The same things were measured in two ways. Each way mixes the same 11 hidden numbers, adds some noise and spreads widely along 7 directions of its own, which tell nothing about the thing.
Some things both ways: the first way, then the second way.
[ -3  24  15  47  21  14   7   3  -3 -11  28  -2  15   8  -1   9 -27  -1
 -11 -30  20]
[ -4  18 -26 -35   6  13  18   9  12 -11   6  -4  21  -2 -15   9   6   0
  -5   2  -4  -3]

[ 39   1   4  34 -16 -10  13 -32  -1   2 -27   1 -10   5  21 -15 -15  17
  -7 -41 -18]
[  1 -26   6   4 -13   4  -8 -47 -31   0 -13 -42  -2   2  15  18 -11  -3
 -26  13  31 -21]

[ 26   8 -16  26   5 -12  -2   5  16 -40   0  -2 -24 -11  -4 -14  19  14
  19  -1   5]
[ 29  -4  20  16  -4 -24 -10 -12  -7 -10  -2  35  -4  -4 -15 -19  12   1
 -14   4  -3  11]

[ 26  24 -40  31   3   4  30  -4   1 -11   0   6   0  11  -6  32 -14   0
   0  -4   4]
[ -3   4   9   5  -7   5 -41 -12 -23 -27 -10  -7 -26  -6 -12  -5  21  13
  13 -10   7  -9]

[-14  11 -19  25   0  -5  26  20  29  20 -10  25  19  16   4  18 -20  -4
  -5  -8  10]
[ 45  -5  18  14   2 -19 -15   8 -20  10  17   9  -7  11 -12  -9  52 -18
 -20  43   3  19]

[ 20 -18 -19  10  18  18  12   6  24  -1   0  12  18   1  13 -20 -28  -1
  -1   5  -4]
[-51  17 -24 -29 -11 -10   3 -13  22 -24  -6 -11   3 -39 -21   5 -11  -2
   1 -40  -7 -51]

[  8  42 -20  22  21  -7  20  23 -31  -8  20 -15   7   6 -33  39  -3   0
  10  -4  22]
[ 36 -37  -1   5  11  39   2  24 -41  17  48 -23  14  41  45  17  16   0
 -14   8  33  37]

[-20 -29   7   3  -4  -4  27 -17   9  50  -5  22  23  19   9  25 -58   3
 -27  -8  24]
[ -3  33 -26 -14   7 -13  13   6  21 -12 -11  -8  -4   2 -23  -5  15  -3
  20  13 -33  -3]

[ 41   6  32  13   1 -10   1 -20   1   5 -24 -20  -5 -10  -5 -10 -15  24
  13  -1   6]
[-38  12   3 -20   8 -45 -10  -7  37  -8 -20   5  -4 -18 -48 -40 -26  -2
  19 -42 -18 -23]

[ 35  -6  32  -9 -11 -31  -4 -19  -6  -8 -14  -2 -24  -9   8 -29  40 -15
  23  17  -5]
[ 12 -12 -22 -54  25  -9  30  -7 -28   2  32 -22   1  14   6   7   3 -30
 -29   0   5  10]

[ 31 -44 -35 -23 -15 -34   4  -3  21  -7 -35  19 -17  11  18 -10  11  18
  13   3  -9]
[ -7  35  -4  10  23 -29   6  10  32  -3 -28  27 -52  -7   2 -11  -1  -1
  46 -68  12   3]

[-16   8 -37   1   7   9  -6  25  17 -16  27  14   4  12  -2  16   4   9
 -10   5  -1]
[ 41 -20  31  45 -46  16 -32 -21 -30  -7   1   2  16  10 -12  18  53  -4
 -26  81   7  -1]

[-43   0  -6   7  -3  11 -10  29  27  -8  14  17   9   3  11   4  -4 -21
 -14  12  11]
[-30   5 -18   0  -2   2   9  -3   9  11   0  43  11 -50   5  -2 -36  18
   3  -1  -6 -13]

[-15  34 -25  49   2  17  30   7 -15   0  17 -10  11   1 -18  15 -33   5
  10 -11  12]
[ 21  -3  -1   5 -40   8 -21  -3 -10   1  19   4  26 -27  -3  11  33  29
 -41  46 -21   0]

[ 13   8  22  15   8   8  13 -14  18  47  20  15  23   3  10   3 -42  -6
  -7   7   8]
[ -2 -13 -18 -25 -36   7  -3  -4   1 -13   9 -15  37 -21  -6  18 -13  10
 -37  32   9  -7]

[  5 -31  14  -3  13 -18   9  10  30  25   0   2  19 -20   1  -7 -20  17
  26   4  17]
[ 46 -32  30  29  17  11   4   7 -10  32   8 -11  -5  18  46  -1 -24 -27
  -5  11  38  25]

[ 19 -28 -41 -17 -11  -6  22  12  50  17  -7   9  -3 -14   0   0   0  34
  20  41   9]
[  4   1  12  17 -21   5 -20 -19  -5   9  -9   0 -13  -2  11  -1   3  10
   4  17  -6   4]

[ 17  22 -11  17  13 -21  26  12 -19   4  21  -3  -4  -1 -33  31  -7   0
  16   2  21]
[ 23  11  -6  21   8 -32  16   2  21 -27 -21  22 -16   4  21 -31 -37 -15
  14 -17 -16   8]

[ -1  31 -26  35 -12 -11  36  35  49  14 -23  36  18  32  11  18   3  17
 -15 -12   3]
[ -8 -27  -4 -13  10   3  12 -16 -28  26  19 -22   5  18  30   3 -24 -18
 -17  10  20   2]

[-25 -33 -21 -12  -4 -22  12 -12 -14  -2  -1   4  -2  -1 -15  15 -14   3
  18  -2   1]
[ 22   7  -1   4   6  -7   3   5  15 -20  -3   3  -3 -10   2 -18  -8  -7
   7  -3 -26   2]

[  6  10   7 -17  -4  -4 -45   6 -19 -27  -1 -10 -26  -5  12 -19  37 -13
 -12  -4 -17]
[ -8  -5  -6   2  23  -9   3   0  -1   7  -9   4 -15  12   1  -3   0  -3
  18 -30  40   0]

[ 37   4  41 -13  17  21  18   8  16  25  10   7   3  21   3 -16   9   5
 -45  17  34]
[  0  -5  25  25  -9   2 -17 -14  -9   4  -9  27 -10  20   1 -11   0  23
  17 -25   1  13]

[-39 -15 -16  15   9  10  13  31   0 -12  51   6   6   0 -15 -11 -18  -8
  12  20  40]
[  1   3  -6 -21  11   3  10  -8   8  -1 -11  -8  -4 -27  17  -3 -29   3
  -1 -17 -23 -14]

[-44  38  -5   7  24   4 -13  51  22 -11  -8   5   6  -4 -14 -14  44 -17
  -4   4  11]
[ 48  -6  -4  30  24  24 -19  57  -4 -21  21  -6 -12  -5  21 -14  10 -28
  35  31   1  21]

[ 25  12  -5  24 -12   9   3   5  12  -6 -27  -9  -4   3  10  -6 -22  13
   4 -12  -3]
[ -6 -26  -2 -14   2  14 -18  27 -19   7  13 -13   3  11  14  -1 -12   3
  11  -1  10   9]

[ 17   2  31  -8  22  11  -1  -4  -2   6   3   4   2   2   6 -25  19 -25
 -25   4   3]
[  3 -22 -16 -10   7   6  35   8 -15  -8  36   8  26  15  32   0 -32  -1
 -21 -34   3  11]

[-26  28   1  -6  -8   6 -12  24   0   2  22   5 -13  19 -14 -11  15   7
 -13  13   7]
[ -1 -24   0 -15 -13   4 -19   2  13  -5  -8  -7  17  -6  -2 -13 -25  17
   0  -1   4   3]

[  0 -21  12 -10  -4  -3 -12 -17 -20 -11   6 -17  -5 -16   0  -5  -7  -9
  19   9  -2]
[ -8  21 -38 -69  34   0  26  24   7 -17  15 -41  -3  20  -9  -2   2 -32
  14 -10 -27  -2]

[  5   1  11 -20  -1  -4 -20  -5   1 -15 -35  -8 -24 -14  10 -32  58 -11
  -1  -1 -21]
[  4 -12 -24  -9   2  42   1   6 -20 -17  21 -19  19 -14  14  17   1  -1
  -2  28   0  -7]

[ 18  13  35  -5  19   4   9  15  -2  30  52  -5  21   1 -19  -7 -21  -1
   9  47  33]
[  4  -5  29  31 -42 -21 -32  -8  16   1 -18  10 -17 -26   1  -4 -16   2
  -2  -4   9  -5]

[ 19   1  23 -20  15  18  11 -14 -10  47  13  -3  14   4   5  12  -7  -8
 -34   7  16]
[ 18 -11   2  18 -21  23  -4 -12 -27  10  12  -6  22  25   7  22  33  21
 -21  32  12  11]

[ 11 -18  46 -13 -24  -2  -2 -11  -3  26 -19   4  -4  13  23 -39   6   4
  -9 -22 -16]
[  8 -13  11 -10   4  17 -19 -10  -2  14 -33 -43 -23   2  22  13 -10 -16
  14  11  29 -13]

Other things, the second way, with their names:
<278>: [ 17   4  -1  -3  16  -5  16  17  -6  31  23  29   9   6   2   0  16  14
 -12  -2   1  27]
<336>: [ 27 -33  32  36  12 -27 -14   9 -11  33  17  36 -10   9  28 -24   3  13
 -13 -39  31  24]
<291>: [ -6  -7 -14 -27 -24 -15   2 -20   4  -9   3 -11  16 -14   4 -10 -28  -8
 -26  28 -30  -7]
<575>: [  7 -11   1   7  -8  18   1  -7 -24  31  30  13  12   3  20  22  26  20
 -29   2  31  14]
<243>: [-18 -16 -10 -16 -18   4 -11  -4  -9 -15 -15   8  14 -15  -9   9 -16  12
  -8   9  21 -18]
<208>: [  0 -18  18 -24   2   5 -12 -28 -15  41  -1 -10   6  -1  -7   7  15   3
 -27  18  24  -4]
<422>: [-66  23  -3 -39 -10 -16 -19 -43  25  10 -26  36   5 -67 -43   1  -2  44
 -21 -57  22 -51]
<89>: [-22   1 -15 -23   3  38  17  -8   3  17  22  -9  36  -3   5  18  -9  14
 -10 -11  12  -6]
<510>: [-30  19 -14 -14 -24  -9  -2 -15  34 -13 -13  22  13 -20 -24  -6   0   5
   3  -6 -10 -22]
<353>: [ -2   8   5  16 -13 -37   3 -19   6  -7 -30   5  14  -1 -30 -15  11  -1
 -10  35 -35 -32]
<568>: [ 12 -15   9  -5  -2 -11 -35   5 -12  -3  -9 -31 -15  31 -25  -6  32 -20
  12  33  30   7]
<660>: [  8 -28  16  11   1  48   9  -4 -22  25  16 -12  13  25  60  24 -30   5
  -9 -28  45   9]
<723>: [ -3   5  -2   0   8 -10 -14 -17  -7  18   5  -1  -6  -2 -13  -9  21  28
  -5  -4   4   9]
<12>: [ -7   5 -37 -18  19   2   3  23  21 -19  -9 -25  -2  13   4 -13  -1 -17
  34  10  -9  -7]
<81>: [-11  14 -17  16   2   5  12  16  16 -12   3  11   4  -6  -4  -5 -10  -8
  31   0 -18  -5]
<737>: [ 43 -11  10  -5  10  -1 -26  31  -9 -41 -11 -47 -27  16  -2 -11  10 -48
  25  22  -2   0]
<289>: [-16 -34  -5   5  -5 -10   5 -14 -43 -34  16 -11  15  -5  -1  -5 -43  -2
 -15 -12  -4 -17]
<541>: [ 22  27 -14  47 -38  21  -7  14  25 -28  -8  22  -8 -59  33  26  -4  30
   3  -8   4  -5]
<597>: [  6   5  -2 -13  20  -4  14   5   2  -1  18  -5   3  18   0 -17 -15 -20
   6 -11 -15  15]
<292>: [-21  13   5   2 -14 -15  -7 -34  -6   3   0   1   2 -27 -30   4  25  -4
 -19  14  -9 -34]
<92>: [-11  10  -3 -14 -15  10  -2  -4  30   9 -29   3   5 -48  15  12 -28  28
  -4 -21  -8 -25]
<339>: [ 56  -9  -4  -5 -10  33 -11   8 -21 -33   8 -22   0  34  -6  25  56 -13
  -4  42  29  28]
<350>: [ 11   8 -39 -19   0  14  -3  63  10  -6  21  17   4  11   6   4  25   4
  24  23   2  33]
<6>: [-14   7   9 -34 -12  13 -18  -2 -20   2  -3  -4   5 -24  -9  14   4  19
 -18   2 -15 -20]
<661>: [-11 -17 -23 -29 -18   7  15   9   8 -21  13  -7  39   1   6  -3 -33 -18
 -13  20 -19 -10]
<141>: [  8 -10 -17 -16  23  16  15  18   7 -15  -7 -15   5 -13  15   2 -28 -30
  14   9   5 -17]
<441>: [ 29  -5  23 -24   9  -3 -10 -16  -4   0  -1   4  10  -1  -8 -24 -11  -1
 -25  13 -16  13]
<709>: [ 17  10  19  41 -16 -23 -16 -33 -16  -9   5  18  -9  -7 -41   1  61  -5
 -15  28   6  -8]
<454>: [-11   9   8 -19  -4 -10 -18 -26   5   3 -11  13  -9 -18 -15 -10   3  16
  -9 -16   5  -6]
<55>: [-21 -25 -18 -18  15  23   5   4 -22  -2  31 -33   5   5  21   2 -29 -17
  10 -13  12  -3]
<565>: [-55  -6 -22 -53 -23  -1   1 -21   9  -7 -37  -3  22 -15 -14  11 -44  37
  -6 -24   1 -32]
<97>: [ 28 -18  20  12   1   5 -25 -25 -23   7   6  -2  -4  -7 -11   7  54   2
 -25  18  34  -7]
<466>: [ -7  -1  18  -8  -5  -5 -30 -16  -4   8  -7 -13 -11  -4 -22  -5  27  -5
  -2   7   8 -16]
<305>: [-11   4   0   4 -23  13 -37 -25  21 -21 -40  -7  -8 -20 -28   4  11  13
  21  17  25 -19]
<151>: [-36  18   2  -3  -7  31 -17 -11  13  18 -11  -2  -5   4  12  -5  -7  -1
  36  10 -22 -13]
<585>: [  0   7 -21  -8 -23   1  11   1  -8  -5  45  17  39 -12 -37  16  65  -8
 -35  51 -23 -12]
<507>: [ 18 -23  27  24  13  -7 -36 -13  -3   3 -10 -16 -19 -29 -10 -19  -1 -13
   7   8  23 -11]
<124>: [ 10   6  35   0  20 -23 -17   1   4  20 -12 -30 -27  43 -26 -12  33 -13
  20 -35  19   5]
<425>: [ -8   7 -20 -20  -5  24  24   1   6   0  24  14  26 -20  26   7 -34  15
 -15 -18 -16   5]
<483>: [-13  -7 -18 -41  12 -23  28  -1  18 -17  -2   3  13   0  23 -26 -64 -27
 -11 -31 -20 -14]
<401>: [-15 -27 -52 -57  -6  54   4  35 -14 -39   9 -58  19  14  34  30 -36   2
  15  -6  20  -2]
<228>: [  0  -9 -10  19 -19  39  -8  -4  -6 -19   8 -24  15  -7  30   3 -22  -9
  13  36 -25 -14]
<79>: [-26 -17  -8 -13 -35 -24  -8 -27  -4 -14 -21   2  29 -53 -19  -3 -17   7
 -35  43 -44 -58]
<367>: [ 12  23   3  -9  20 -17   5  31  41  21 -23  24 -27   4  36 -20 -38  15
  22 -60  12  31]
<563>: [-28  11 -22 -18   3 -13  -6 -16   8  -4 -12   6  -8 -38 -24   5  16  12
  -1 -11  11 -31]
<325>: [ 17   3 -10  -2  14   7  15  23   4   6  18  -5   5  31  15  -1  20 -24
   8   9   0  12]
<612>: [-19  34 -31  -8  -8 -18  14  -7  42 -15 -13  42   1 -36 -23  -6   3  11
  10  -9 -12 -10]
<120>: [  0 -23  -1   4  -5  10  -9 -13  11  -4 -14  -7  14   1   9  -1 -17  22
   0 -22  35  -2]
<18>: [-23  -3  -4  12  -8 -29   5  -7   1  -1  -2  21  30 -27 -28 -19 -26  25
 -13   4 -32 -20]
<658>: [-11  16  -9  -7 -23 -12  -9 -14 -13 -31 -10 -25 -10 -15 -23   6  15  -9
   3  27 -49 -30]
<43>: [ -6   3  17  38  13 -35  -8 -14  14  -7 -15  31 -21  -9  -1 -38 -19 -15
  20 -28  -2 -14]
<458>: [-23  25 -39 -14  24  26  21  19  40  -5  -2   6  13 -10  14  -8 -27  -7
  37 -11  -4  -6]
<512>: [  9   1  21  32  -5   4 -20  14 -10   4   2  42 -16 -38   7  -5 -11  17
  14 -10  -7   6]
<115>: [-19 -17 -30  -7 -11  19  23  21   6 -22  22 -13  31   8  29  -2 -63 -19
  11   1 -11   0]
<473>: [-10   1  10 -16   4 -28 -13  14  17   8 -22 -17 -14 -34   5 -20 -36 -12
   5 -11 -28 -28]
<333>: [  1  -9  -2   1  22  -2   5 -28 -17  21  -1 -30 -15   6  29   5   1  10
 -10 -32  22  -8]
<562>: [ 10  -4 -44 -13 -11  40  -1  45  -2 -31  26 -33  19  17   9  20  13 -15
  21  45   2  14]
<564>: [ 20   2  22  27   2 -13 -11  -1  14   0 -14  20 -14 -13  24 -21 -26   5
   4 -29   4   5]
<399>: [ 10  21   7  -8  30 -35  -9  33  37  11  -8   7 -48  23  -2 -32  -3 -20
  46 -54  19  36]
<354>: [-18   9  35  23 -13 -22 -29 -28   6  11 -24   5 -37 -14 -15  -4  17  -7
  15 -32  19 -25]
<596>: [ -6 -14  27   9 -30  -7 -26 -24 -36  -5   8  20  15 -27 -26   1   8   4
 -35  31  -6 -22]
<516>: [  1  15  26  -6 -25  -1 -46  10  20   3 -11  27  -5 -43 -18  -9  13  25
  -6  -8  -4  -7]
<521>: [ -8 -16 -22 -22  -1  12 -14   3 -19 -24   6 -54   4 -11 -20  20  16 -14
  -2  21  22 -26]
<696>: [ 15  20 -19  -1  -7  10   2  10   9 -10   0   1  -2  -5  19   6   6  19
   1   2 -12  12]

Some of these things the first way, each followed by its name:
[-43   0  25 -37 -26  13  -5  14  -7  35  -7  11  10  21  17 -30  34 -33
  -8  20 -15]
<473>
[-13 -34 -23  -1 -16  -1   4 -26  19  -3 -32  18  14   5  31   1 -14  -1
  -8 -19 -33]
<292>
[-14  36  33  -8  -4  11   2  -1   0  37  -7   6  -2  14   8 -15  39 -15
 -43  15  18]
<723>
[ 38  -4  34  -3  14   3  13   0  -9   6   7  -7  12  10  -2 -16  -5   1
  -3   9   8]
<354>
[-38  19   6  12   5  -1  -7   7 -21 -19 -10  -9   4  -1 -15  22   7  -1
 -12 -40 -15]
<458>
[ 18 -10  -8 -13 -33 -14   4 -20  20   5 -32  -4 -22 -20   2 -21  24  18
  30  22 -34]
<291>
[ 14 -15 -46 -11 -13   3  -4  -8  19  -6 -20  -5 -22 -24  13 -19  28  16
  21   9 -22]
<696>
[ 39   5  27   9  23  -1  20   9  40  26 -22   3  15 -13   0 -18  -9   6
  -4  23  27]
<55>
[  6 -15  -3 -11 -14   5  -2 -13   9   2 -21   0  -2  -3  15 -13   2   5
   3  -2 -22]
<466>
[-29   7   4   3 -15   1  10  -3 -29 -10  11  12   4  22  -7  17  -6 -27
  -5 -21 -33]
<483>
[ 12  32  37  -4  24   4 -10  15 -14  33  25   3   8   9  -1 -11   3 -31
 -18  22  29]
<521>
[-20  16 -32  21   5  14  -9  23   9 -39  17  -2  -9 -10  -6 -18  30   5
  10  -3  -8]
<564>
[-15 -43  -6 -16 -18 -18 -18  -4  20  -8 -43  21  -8   4  31 -22   8  -4
   5 -35 -34]
<141>
[ 53  24  17 -13   1 -13   9   9   4   7 -20 -11 -13  -3 -18  -7  32  15
  23  11 -14]
<661>
[-36   5   9  24   5  60 -15   7  25 -18  32   4  15  -6  21 -41 -11 -14
  -9   4 -10]
<516>
[  4  53   4   1   7 -17 -10  13 -36  -5   6 -17  -5  11 -29  33  17   2
   1  -1  -1]
<562>
[ 40 -22  -6  -8  14   1   0   9  46  24  13   6  -8 -18   1 -17 -24  28
   7  28  20]
<305>
[-38 -51   4 -22 -34  -6  -5 -26   1  22 -10  19  12  13  26   8 -33  -7
  -8 -14 -22]
<208>
[-16  18  21 -30  -8   4 -23  -3 -28 -18   8  -2 -11  19  -4  -8  43 -13
 -22  -2 -36]
<510>
[  0 -38 -16 -15 -21 -12  15 -18 -38   6   2 -12  -2   0  -4   7 -22   6
  40 -15 -10]
<92>
[  6 -30   8 -40  -7 -21  -5 -42 -45  30  -9  -8  -9   3  -6  19 -21  -4
  -2 -13 -20]
<120>
[ 21  45  -2  37  31  -7  41  19 -11  17  14   8  17  21 -18  -1  17  -3
   1 -13  27]
<541>
[ 20 -62  -9 -31  -4 -23 -25 -48 -15 -13  10  -2 -22 -15   9   3 -26   5
  18  -4 -16]
<339>
[ 23  26  12  18  -4   6  40  26 -13  35   3  -1   5  14 -13   0 -24 -12
   4   4  22]
<79>
[ 25  24  -5  -8 -13 -21  20  -3 -45  24 -22 -13  -7  17 -14  42   7   2
   1 -26  -3]
<353>
[ 28 -12 -12   0 -44  13 -17 -28 -15 -13  -2   0 -28  22  33  -2 -24  10
 -13 -23 -27]
<565>
[  0 -22  -6  23  -8  24   8 -23  43  -2 -13  28  27   7  41   7 -38 -14
 -17 -13 -18]
<596>
[ -7 -15 -39 -17 -17 -12   4   2  -2   4 -46   9  -8  12   6  -2   6  -1
   1 -13 -30]
<336>
[  3  15  -1  12  13  34  30  38  28   1  11 -16  24 -11 -23  14 -11  28
  -4  13  18]
<151>
[ -9   8  -4  -2   4   9  -9   2 -42  -9  16 -21 -13 -16  -6 -24  21 -14
  -3   3   4]
<333>
[  6 -30  -8 -39 -13 -29  -4  -8   8  12 -18  13 -15  -2   1   0  16  -1
   8  17 -14]
<612>
[  1   1   3  17 -11  16  -4 -12  19 -17   0   5 -10  -5  17 -26   9   0
  -6  -5 -11]
<454>
